The rows are grouped in 4 different ways at once. Each group adds its own fixed numbers to the row, and there is some noise. The rows also spread widely along 12 directions, which tell nothing about the answers.
Known rows, each followed by its group in each grouping:
5  7  6  0  -6  6  14  9  0  -7  -6  7  7  10  8  -6  1  12  5  1  -8  0  -16  -4  4  0  7  5  -6  1  5  -7  -2  -8 | E J520 J210 (3)
-2  13  4  0  5  -8  11  9  6  -18  -8  1  7  -3  16  6  -2  4  1  -7  2  -1  9  -7  14  5  11  0  -13  23  13  5  -7  -5 | B J392 J890 (0)
3  0  5  0  -6  16  1  3  7  -2  8  -8  9  -11  -16  -17  -3  10  -6  1  -7  5  -23  4  -1  -1  -4  15  -5  -12  -12  -9  10  -15 | K J710 J210 (1)
17  10  13  -18  -12  5  5  7  1  7  9  13  4  -13  0  -6  7  -5  3  4  2  4  3  16  3  -2  -8  6  0  -2  7  -3  0  -2 | E J570 J890 (3)
8  2  -3  -14  5  8  8  8  -11  5  7  5  6  -11  1  3  -7  0  -7  -6  0  -1  -7  7  -12  2  -5  -1  6  2  7  -1  4  5 | K J570 J527 (0)
15  12  -1  -13  8  0  25  11  -3  -17  12  2  -2  -2  14  9  -16  -1  -9  -18  6  -4  5  -4  9  -13  15  -2  0  6  11  2  0  -10 | W J722 J567 (1)
13  8  13  -17  -6  2  7  18  2  -3  1  11  -1  1  10  -8  -2  -6  -2  6  0  -7  2  5  5  -7  -4  11  -2  11  -1  3  7  -7 | X J722 J567 (2)
6  -1  9  -10  6  7  7  8  -6  4  4  -2  -1  -1  -11  18  0  7  -2  3  -6  5  8  1  -10  -4  0  -13  2  -8  10  0  -10  1 | P J710 J527 (2)
-1  0  1  -12  5  -8  -2  20  0  -17  -14  0  1  -6  12  14  -8  0  -10  -5  -8  -5  14  -9  7  5  0  -10  -9  14  13  11  5  -14 | W J392 J210 (2)
14  8  9  -8  -4  4  15  10  2  -11  -1  7  4  -1  8  -10  -1  0  0  7  0  -1  -5  9  12  -14  -1  15  -5  9  -4  0  8  -16 | B J520 J210 (3)
-5  7  -5  0  -9  -5  -17  16  11  -9  -12  -1  14  -23  16  -21  -5  13  -10  -5  1  -3  -10  -12  5  25  -10  10  -13  15  1  7  18  -3 | X J392 J527 (3)
1  1  9  -8  -2  4  5  12  3  -3  5  1  -3  -1  0  -4  -14  2  -9  -12  -7  1  5  -14  11  5  0  3  4  -4  -3  5  -6  -4 | P J722 J210 (2)
12  3  -1  -17  1  14  7  10  2  -7  1  4  3  -15  -1  -5  -17  -1  -12  -4  2  2  11  2  5  -9  -11  8  -5  13  -5  11  7  -15 | E J520 J527 (0)
5  -4  1  -17  -2  13  4  9  -6  -3  2  -3  2  3  -14  15  -2  -8  -5  -2  -18  -4  -8  6  -8  -6  -5  0  -1  1  5  1  9  -2 | X J722 J210 (0)
-5  10  4  -7  10  -8  6  3  3  -10  13  -8  9  -16  0  6  5  -3  2  -3  10  3  5  7  -1  6  7  -2  -6  10  11  1  1  -6 | P J392 J210 (1)
-9  0  4  2  10  -7  9  17  1  -19  -16  -2  2  3  12  2  -7  3  -6  -2  -1  -6  7  -11  12  5  5  5  -8  20  0  8  -2  -12 | B J392 J210 (0)
0  0  -7  5  0  4  0  20  2  -16  -7  -3  5  -4  12  -13  -21  18  -13  -10  0  -3  -11  -24  3  9  7  3  -10  6  -2  6  10  -7 | X J722 J567 (3)
-7  4  8  9  18  -15  0  14  -10  -13  20  -6  1  -7  1  -10  8  13  3  16  6  4  -19  7  -15  0  21  -2  -5  -22  12  -17  4  -21 | E J392 J527 (0)
16  4  4  -17  -5  6  4  25  -7  3  -10  22  -3  0  24  -6  -19  10  -13  -4  1  -7  13  -17  3  3  -12  -3  5  10  6  6  -2  8 | X J722 J527 (2)
12  2  15  -4  0  11  9  14  -4  -1  12  7  0  -8  -1  -32  -7  2  -10  14  6  3  -12  9  4  -17  -7  30  4  -7  -23  -6  10  -18 | K J722 J527 (0)
5  4  9  -2  -3  0  2  9  3  -7  -2  4  8  -16  8  -13  4  6  -3  2  5  5  -5  3  5  5  -5  11  -6  3  5  -2  4  -6 | K J722 J567 (1)
-6  -1  11  8  27  -15  15  4  -4  -13  13  -10  -2  -17  -8  19  0  5  -7  -8  2  12  18  2  11  -3  11  -9  3  -17  16  5  -17  -14 | B J520 J210 (2)
-3  8  -2  -6  7  -2  -6  -2  8  -18  24  -19  12  -20  -18  2  8  1  7  3  -3  10  -14  16  -8  -1  14  -5  -19  -3  9  -3  17  -28 | P J520 J210 (0)
3  9  12  14  7  -5  22  -9  -1  -11  12  -7  7  -21  -10  -2  11  -1  -6  -12  -1  18  -15  23  17  -16  10  18  1  -17  4  -5  -1  -19 | K J570 J567 (0)
8  1  18  -10  -3  11  -1  12  4  -3  6  2  -2  -10  -7  -15  -5  1  -6  9  -3  9  5  2  11  -7  -7  15  -4  -2  -13  2  2  -19 | K J722 J527 (0)
6  11  -9  10  -1  1  12  -5  -2  -12  -18  1  19  -17  12  14  8  17  -4  -20  1  7  -18  9  1  3  0  -4  -12  14  28  -3  6  6 | X J570 J567 (1)
-20  -7  1  21  22  -15  13  6  0  -11  7  -16  5  -8  -8  -7  -4  3  -16  -16  -5  -2  -21  -3  5  11  4  19  11  -22  -8  1  4  -13 | W J520 J210 (2)
-6  0  3  6  -5  6  -5  5  3  -11  -21  -5  20  0  -6  -2  15  11  4  10  -10  -3  -28  9  -11  5  -9  11  -17  17  2  -7  16  -5 | B J392 J210 (2)
19  20  8  -7  -18  12  12  0  -4  2  2  18  4  -5  9  6  -3  18  4  -15  -8  14  -1  -8  9  -5  6  -14  -3  -3  22  -10  -18  9 | P J392 J527 (0)
-9  10  10  -2  9  -33  0  8  -2  -6  14  -4  12  -17  7  -11  32  -11  10  19  13  -7  -20  26  -15  15  5  12  -2  -4  16  -8  17  -5 | P J392 J567 (3)
-15  -5  10  7  18  -4  2  4  4  -7  14  -17  5  -11  -20  -5  4  3  -2  6  4  7  -8  5  -4  6  0  11  -2  -12  -11  1  3  -17 | W J520 J527 (3)
12  9  14  -14  0  0  18  5  -7  -1  4  7  1  3  0  12  12  -8  7  5  -2  0  -1  19  -2  -13  4  0  -1  4  12  -3  2  -6 | P J570 J567 (2)
3  3  10  -2  10  1  8  3  -6  6  13  0  3  -18  -8  6  0  5  -6  -7  3  11  4  6  -2  1  -2  -1  8  -14  7  -3  -11  1 | K J570 J527 (2)
5  17  0  -18  -10  -21  -2  17  18  -15  1  6  0  -23  27  -21  -6  -9  -11  -8  0  -10  5  -2  24  14  -1  12  -7  10  6  11  15  -19 | E J710 J567 (0)
-4  8  8  -4  1  -10  4  4  8  -3  23  -7  2  -23  -10  -10  -4  -10  -11  -15  -5  4  -1  3  13  6  1  15  8  -16  -4  3  3  -11 | P J392 J210 (2)
5  2  10  -12  -14  9  2  7  -2  17  -4  13  5  -9  -3  -1  1  -2  -7  -9  -10  0  -1  3  4  10  -23  7  11  -4  2  -1  -4  14 | X J570 J210 (2)

New rows, each followed by its group in each grouping:
26  9  11  -25  -17  11  -7  22  8  -6  -8  22  2  -9  19  -19  -12  11  0  14  3  3  19  -5  16  -8  -13  -2  -16  19  -1  4  7  -20 | B J520 J210 (2)
2  1  7  -2  6  1  3  7  -1  -10  -4  -3  6  -6  -4  4  4  3  -5  3  -1  3  -4  13  1  -8  -3  3  -8  5  2  1  11  -21 | W J570 J210 (2)
-12  -9  2  10  15  7  16  1  -6  -12  3  -20  8  3  -24  17  6  0  -4  -4  -12  1  -24  10  -12  -2  7  10  1  -9  1  -3  2  -6 | E J722 J210 (3)
-13  3  15  -3  -7  1  9  10  2  4  2  4  -1  16  -6  -6  3  -4  4  -3  -18  -6  -11  -11  6  15  3  10  7  -9  -5  -7  -13  2 | E J392 J210 (0)
17  8  3  -12  -12  13  1  10  -6  -3  15  7  4  -9  -6  -12  -5  3  -4  4  -10  4  -21  11  -2  -17  2  6  -6  -12  2  -12  17  -15 | X J392 J210 (0)
0  7  3  9  1  -6  14  3  -2  -16  -10  -3  5  -11  3  10  3  7  -7  -16  -8  10  -5  -1  14  -2  8  0  -6  2  16  4  -4  -7 | P J392 J567 (0)
4  -7  6  -15  2  7  5  18  -6  0  -3  0  -6  2  -5  9  -7  2  -9  5  -12  -4  4  -4  -4  -1  -4  -5  4  -9  2  3  -1  -5 | E J710 J527 (3)
6  2  6  2  -7  11  -6  11  12  -17  -9  -8  3  -13  -5  -5  -10  23  -7  -1  -5  13  5  -11  14  -6  4  -5  -22  3  -1  7  6  -27 | P J710 J567 (2)
21  15  4  -11  -14  10  8  13  -4  -4  -2  18  9  -4  16  -8  -1  13  5  5  4  2  -5  1  -1  -6  3  -3  -11  8  15  -9  0  2 | E J392 J890 (3)
4  3  9  -6  4  11  9  9  -3  -6  -4  -3  4  3  -9  4  0  3  0  5  -4  3  -1  5  -3  -12  -1  6  -7  10  -4  1  3  -10 | P J392 J527 (2)
10  5  2  -2  3  -2  -3  12  -4  0  11  5  2  -21  6  -7  -10  17  -11  -8  4  10  2  -5  2  4  1  -10  0  -12  11  -2  2  -9 | P J570 J527 (2)
-7  2  2  -6  4  -12  -4  12  3  4  7  1  -1  -33  4  -4  -12  1  -20  -22  1  4  19  -15  12  27  -12  0  11  -14  10  9  -11  6 | E J392 J527 (1)
6  9  15  -11  -22  3  -5  8  14  -3  -13  8  4  -5  1  -6  9  0  5  0  -16  2  -3  6  15  7  -10  7  -13  9  4  0  6  -13 | E J570 J567 (2)
-1  8  8  15  -4  1  12  -5  -1  0  -8  0  13  -15  -3  1  11  16  -3  -12  -4  15  -14  2  6  5  -4  8  2  -8  10  -5  -10  9 | P J392 J527 (3)
2  12  -12  -5  -6  10  14  -3  1  -8  6  -2  13  -2  0  8  -6  5  -1  -25  -11  -1  -22  -1  -3  6  10  -4  -4  5  14  -7  2  2 | E J570 J210 (0)
-2  2  14  3  -12  10  9  0  9  -9  -23  -4  8  9  -11  4  15  2  7  0  -17  5  -14  7  12  -1  -4  14  -13  17  -5  3  5  -11 | P J570 J567 (3)
16  14  -6  0  -5  7  3  0  -4  -8  0  6  17  -35  9  4  -2  19  -9  -14  9  15  -2  6  2  -4  -5  -9  -9  3  27  -5  2  3 | X J392 J210 (1)
-9  -7  29  -14  -18  5  -15  7  14  13  -4  -6  -1  -4  -28  -4  21  -6  8  21  -20  5  4  6  5  16  -22  8  -3  -9  -12  3  -3  -8 | P J710 J210 (3)
-8  -4  7  -11  -5  -9  -13  18  9  -11  -15  -4  1  -6  3  3  4  -5  -3  4  -14  -5  4  -2  8  20  -5  -2  -11  13  6  10  10  -18 | E J570 J210 (3)
25  16  7  -20  -24  22  8  14  2  1  -1  24  4  13  15  -27  -9  8  5  10  -5  -4  -17  -1  3  -13  -6  13  -10  15  -10  -10  13  -9 | X J520 J527 (0)
-4  -2  11  -15  3  4  -5  19  3  -4  1  -1  0  -3  -2  -9  -5  -4  0  13  8  -4  13  -4  -3  8  -8  7  -9  18  -10  9  5  -8 | X J722 J567 (0)
-12  -5  14  12  7  -6  -8  13  0  -3  -13  -4  7  -14  -6  -10  9  11  -8  11  0  6  -3  2  1  9  -13  14  -5  -3  -5  3  4  -9 | X J392 J527 (2)
4  5  11  -5  2  -11  -6  23  0  -6  12  5  -11  -2  10  -6  -10  12  -5  -2  -8  4  5  -15  10  5  13  -13  -3  -17  9  -4  -1  -21 | X J570 J527 (2)
0  1  6  -8  -5  9  -4  13  4  4  8  3  2  -10  -1  -22  -14  6  -8  -4  -1  2  -4  -9  5  11  -7  9  0  -3  -14  1  4  -8 | K J570 J527 (0)
1  1  15  3  -5  -4  1  14  4  -6  -10  4  -2  -8  5  -3  -1  9  -10  -7  -9  6  5  -10  17  5  -5  4  -2  -6  6  4  -7  -5 | X J722 J567 (2)
8  13  -2  12  -12  11  -5  7  10  -22  -2  -3  15  -4  5  -19  -1  29  3  0  -4  6  -34  -5  -1  -5  16  3  -27  3  5  -13  18  -21 | X J722 J567 (2)
26  4  4  -10  -19  15  14  16  -12  1  -24  27  0  0  24  3  -16  16  -15  -15  -13  5  6  -15  17  -7  -12  -7  6  6  16  2  -11  11 | P J722 J210 (0)
6  6  7  5  0  3  4  7  -4  -9  -3  2  8  -11  2  -11  4  14  -3  8  3  9  -11  7  -1  -9  0  8  -9  1  2  -5  7  -14 | P J392 J527 (0)
3  10  -1  1  -5  3  8  2  4  -6  3  3  12  -10  7  -13  -4  8  -3  -10  1  -1  -17  2  6  4  1  9  -4  8  1  -6  7  -6 | B J570 J210 (0)
10  -3  4  -8  -2  22  5  3  -2  -7  -7  -4  11  -8  -15  7  -3  3  -5  1  -8  7  -4  10  -4  -14  -10  7  -9  11  -2  3  6  -8 | K J722 J210 (2)
3  -5  -4  3  3  -1  1  22  -9  -15  -19  2  2  -12  11  -2  -15  9  -21  -8  -8  0  -3  -10  8  -1  -3  3  -6  3  6  10  13  -11 | X J392 J567 (0)
4  -4  18  2  9  -4  8  18  -5  -11  -10  3  -2  -3  8  -12  4  4  -6  17  3  4  -1  7  10  -8  -1  16  -2  0  -4  -1  5  -23 | K J722 J210 (1)
-2  9  2  -11  9  -6  10  3  -4  1  13  0  9  -6  2  0  9  -8  4  2  9  -6  -8  17  -13  7  0  6  4  10  7  -3  7  1 | P J570 J527 (0)
1  2  2  -16  -1  -10  -6  17  -4  1  -14  8  8  -11  16  2  7  -4  -4  5  -5  -10  -1  3  -6  17  -14  1  -1  13  15  5  7  7 | K J392 J527 (2)
12  4  4  -7  -3  1  18  14  -13  0  -3  14  0  -10  10  -6  -6  -3  -14  -6  -4  -2  -6  6  4  -8  -6  13  8  -7  5  -1  2  0 | E J392 J567 (0)
0  -3  10  17  6  8  3  11  1  -11  -11  0  8  -5  -3  -15  -2  26  -3  9  2  12  -7  -4  4  -4  0  9  -14  -5  -4  -3  -1  -20 | E J520 J890 (2)
26  18  4  -24  -28  16  -4  20  3  1  4  22  5  1  20  -29  -10  12  5  9  -4  -4  -18  -6  0  -3  -2  4  -12  7  0  -16  14  -8 | K J392 J527 (1)
16  12  1  -21  -2  2  12  12  -7  -3  20  7  1  -8  1  2  -5  -6  -2  -3  0  -4  -5  11  -7  -12  9  -1  0  -8  14  -6  7  -5 | E J392 J567 (2)
8  -7  10  7  19  1  14  17  -21  -2  7  7  -6  -8  0  -5  -11  15  -15  6  5  12  2  0  -2  -16  2  0  9  -26  2  -3  -6  -14 | X J520 J527 (0)
-9  -7  4  2  6  3  -5  20  0  -13  -18  -8  1  8  -4  2  -5  7  -9  5  -15  -5  -7  -8  -3  2  -2  6  -11  10  -6  7  13  -15 | X J392 J527 (2)
5  10  -2  -6  -1  -3  11  6  3  -10  2  3  5  -7  8  -3  -2  1  -5  -10  -8  -1  -11  2  7  3  3  8  -3  1  8  0  4  -10 | E J520 J527 (0)
23  13  1  -21  -16  26  14  4  7  2  11  12  2  -10  -3  -1  -26  2  -11  -30  -5  5  11  -9  21  -8  -6  1  1  4  -4  3  -3  -2 | W J570 J890 (1)
10  3  7  -5  -9  10  8  11  5  -9  -6  5  5  -3  5  -8  -9  7  -7  -5  -4  0  -3  -6  14  -2  -5  11  -3  8  -5  2  2  -6 | B J722 J210 (3)
